The rows of a group lie close to one hidden flat surface of 5 dimensions, which passes through zero. Surfaces can cross.
Known rows, each followed by its group:
[-21 -13 -42 -26  13 -19  10  18  29  -8 -37]  q865
[-10  40   0  15 -53  36 -44 -16   8  25  27]  q412
[ -5 -27 -50 -25  -7  14 -38  39 -10  15 -25]  q817
[-21  12  29  16 -12 -26  47 -13 -14 -11   9]  q948
[ 37 -16  47  16   7 -19  26  -6 -43 -19  26]  q412
[ 24 -16 -11  -1  65  34  41  56  15 -16 -14]  q606
[-15 -12 -16  -5  14  22   8  40 -10  12 -15]  q948
[-36   8  -1  37   2  19  47  59 -29  -8  -4]  q948
[ 28 -49 -45 -70 -52  32 -31  42 -15  22 -12]  q103
[ 19   3 -16   4  11  39 -11  30  14  -2   3]  q720
[-38   1 -28   1 -50  -3  -1  28 -13   2  -9]  q817
[  4  -1  29  14  24 -46  25 -36  -2 -22   3]  q577
[-46  35  -7  32 -48 -40   3 -23  11 -23   1]  q103
[  6  36  22  83 -26   5   7  15 -17 -39  44]  q577
[-14  -8   4   7  20  13  22  36 -25   9  -6]  q948
[-31 -17 -27 -50 -19 -10   1   1   6  26 -32]  q606
[-20  39   8  55 -52 -25   4 -13   4 -35  24]  q103
[-49  10  34  44 -48 -39  11  -3 -76   3  13]  q577
[-24  22  16  20 -53 -32  19 -21  -8 -18  14]  q606
[  9  32   2  51  68  31  19  24  43 -25   9]  q865
[ 47  -3 -10  20  45  39  -5  41  18 -20  12]  q720
[-36   4 -42   0  -1  39  -5  59   8  15 -24]  q865
[-52 -24  11  -4   4 -52  20   2 -61  17 -34]  q577
[ 28  -5  35  38  49   6 -16   1 -34   4  19]  q577
[ 53  -4  35   5  38  19 -19 -27  -5  10  26]  q865
[ 16 -15   9 -24  48   9  -2 -12  10  17 -10]  q817
[ 27  -8 -17 -16 -56 -14 -30 -18   9 -16  12]  q103
[ 35  -3 -13  13  51  41  -5  40  16  -8   2]  q606
[ 39  11 -23  39  23  55 -79  29   2   9  20]  q606
[-24   9   8   9 -45 -21  13  -6 -16  -4   4]  q412
[ 22 -26   0 -57 -17 -13  63   3  22 -20 -11]  q720
[  5 -20 -43 -20  44 -23   7  12  47 -27 -36]  q865
[ 70   9  27  38  -2  16 -13  -6  -2 -33  51]  q103
[-34  27  10  60  39  41  16  50 -27  12   7]  q817
[-43  22   2 -12 -49 -29   1 -41  12  11  -7]  q412
[ -3  -8  31  43  23 -26 -33 -10 -65   9  11]  q817
[ 10  32 -11  61  32  22   8  36  27 -37  17]  q865
[-12  13 -30   2   3  55 -56  29   7  40  -8]  q720
[ -6 -11 -11 -56 -34  12  21  -4  20  18 -13]  q720
[-50  -2   2 -12 -26  -8  33  15 -29  19 -17]  q103
[-13 -11   6  13  16   8  19  37 -36   1  -6]  q606
[-50  -6 -29 -30 -27  -4  23  24  -2  19 -34]  q948
[  9  10   7 -11  22  -2 -20 -39  30  10   2]  q412
[ 35  25  42   7  -1  15 -17 -51  16   8  38]  q720
[-23 -23 -32  -6  46  -8  11  44  -5   0 -42]  q577
[-36  41   2  36 -14 -45  22 -38  39 -34   1]  q412
[ 24  -2   5 -13  26  14   3  -4  25   1   3]  q817
[-53  12 -18   3  -5  14  62  50   5  -6 -23]  q948

New rows. What belongs after each?
[ 43 -25  10 -22  56  33  -3  13  -6  19  -1]  q103
[ -7  29  -3  28 -17 -41 -22 -48  37 -30   9]  q103
[ 25   4   8  -2 -20 -21 -36 -47  12  -5  18]  q948
[ 22  47  25  33   9  11 -35 -56  46  -2  33]  q412
[ 23  -2  21  20 -33  29  -8  22 -47   5  31]  q412
[-17   2  12 -13  -3 -20  34 -13   4   0  -7]  q948
[ 43  -9  22  -6   6 -16 -13 -36   6 -11  18]  q103
[ 14  21  31  37  25   2  38  -4   7 -28  24]  q948
[ 33  21  30 -12 -37  17  24 -32  30  -9  37]  q720
[ 36 -15   8   7  37   1 -35  -7 -14  -1   8]  q817
[-14  30   7  45  74  14   6   8  22  -5  -2]  q103
[ 10  35 -20  29  -4  61 -52  22  27  11  19]  q412
[-20  21 -20  -6 -47 -13   5 -19  45 -18  -3]  q948
[ 24  -1  25  55  18 -25  47  19 -26 -55  22]  q412
[  6 -37  14 -55   3 -16   5 -19 -27  31 -17]  q412
[  9 -23 -19 -43  64  17  -6   8  29  22 -33]  q865
[  9  19  12  14  48 -24   3 -47  48 -21   2]  q412
[ 24 -29  34  -9  25 -44 -27 -53 -35  13   5]  q817
[ 16   7 -19   3   2  35 -19  22  24  -3   6]  q577
[ 41 -13   2  30  84   9 -20  13   1 -15   2]  q720
[  3  11 -32  36  -1 -22  13  22  29 -58  -3]  q865
[  0 -24   6   4  43 -10 -34   2 -47  28 -10]  q817
[ 27  47  37  36   6   5 -30 -67  41  -4  41]  q412
[-61  -6 -57 -60 -77  10  -1  27  14  29 -38]  q577
[ -6 -18 -17 -45 -30  42 -36  18 -20  53 -10]  q412
[-14  -6  62   3 -26 -11  66  -1 -65  10  19]  q103
[ -3 -31 -29 -59  61  21 -17  12  20  40 -46]  q103
[-11  23 -29  20 -14 -12 -27  -8  32 -19  -5]  q103
[ 18 -22  14  -6  -5 -10 -46 -17 -44  19   9]  q948
[ 41 -27   1 -23  29 -11 -33 -20   2   5  -2]  q817
[-16 -16 -41 -60 -48  -8   8   3  29   7 -27]  q817
[ -9 -25 -46 -37  25 -56  21  -5  46 -34 -48]  q865
[ 22  -8 -13 -35 -13  -4  -3 -19  35  -8  -4]  q817
[  7  18  11  22  -5   0  -5 -13   6  -8  16]  q412
[-35   2  35  19  69  32  59  44 -37  30 -11]  q103
[-50   1  12 -14 -70 -50  18 -30 -31   9 -10]  q948
[-17  -7 -37  -2 -58 -15  -5  28 -12 -15 -11]  q865
[ 33 -24 -24 -81  -3  -3   4 -31  59   1 -20]  q817
[-27  29  24   8  69  22  35 -12  30  25  -9]  q865
[-24 -26 -39 -16  -6   6 -40  38 -30  22 -26]  q817
[ -2 -10 -36  30  57  25  -3  70  -5 -16 -20]  q577
[ -2 -27 -27 -60  10   3  -8   1  19  25 -31]  q817
[-20  -7 -40 -30 -10  27  -1  39  15  15 -26]  q817
[ 31 -23 -10 -56  28  28 -24 -15  30  31 -14]  q577
[-12  10  28  29 -41   6 -19  -2 -58  21  24]  q577
[-6 16 15 22 30 -1 12 -7  3 -2  6]  q103
[-49 -16 -12 -32   3   0  41  32 -16  21 -37]  q948
[ 10 -22 -54 -45 -25  14 -26  22  25   1 -24]  q817
[ 54 -17 -19   4  51 -15 -10   1  34 -43  -4]  q865
[ 58 -27   4 -19  41  36 -17  15   1   8   8]  q103
[ 14 -25   2 -42 -12 -36  -6 -42   5   6 -12]  q817
[-37  23  40  45  14 -13  27  -7 -38   9  11]  q817
[-13   1  -3   3 -24   0 -48 -11 -24  24   2]  q606
[-29 -22 -18 -54  10   6  13   2  11  32 -37]  q817
[-15   9 -49   1 -32  55 -25  65   8  12  -8]  q577
[ 10 -45  -3 -74 -13  -6 -28 -23 -26  46 -19]  q865
[ 21  30 -13  15 -34  28   0   7  47 -27  26]  q577
[  1  23  11  53 -43 -21  10   0  -9 -45  26]  q865
[  3   3   5  19  33  19  -8  17 -13   5   2]  q817
[ 10   7 -28  24  53  14  -2  30  37 -26 -10]  q412
[ 46  -2  13  19  16  44 -33  19 -15  10  29]  q865
[ 31  -2  14 -32  10  -8   2 -47  36   0   5]  q577
[ -1 -10  23 -30   6 -47  27 -52  17  -3 -10]  q577
[ 13 -12   2  21  60 -14 -12   6 -10  -9  -6]  q720
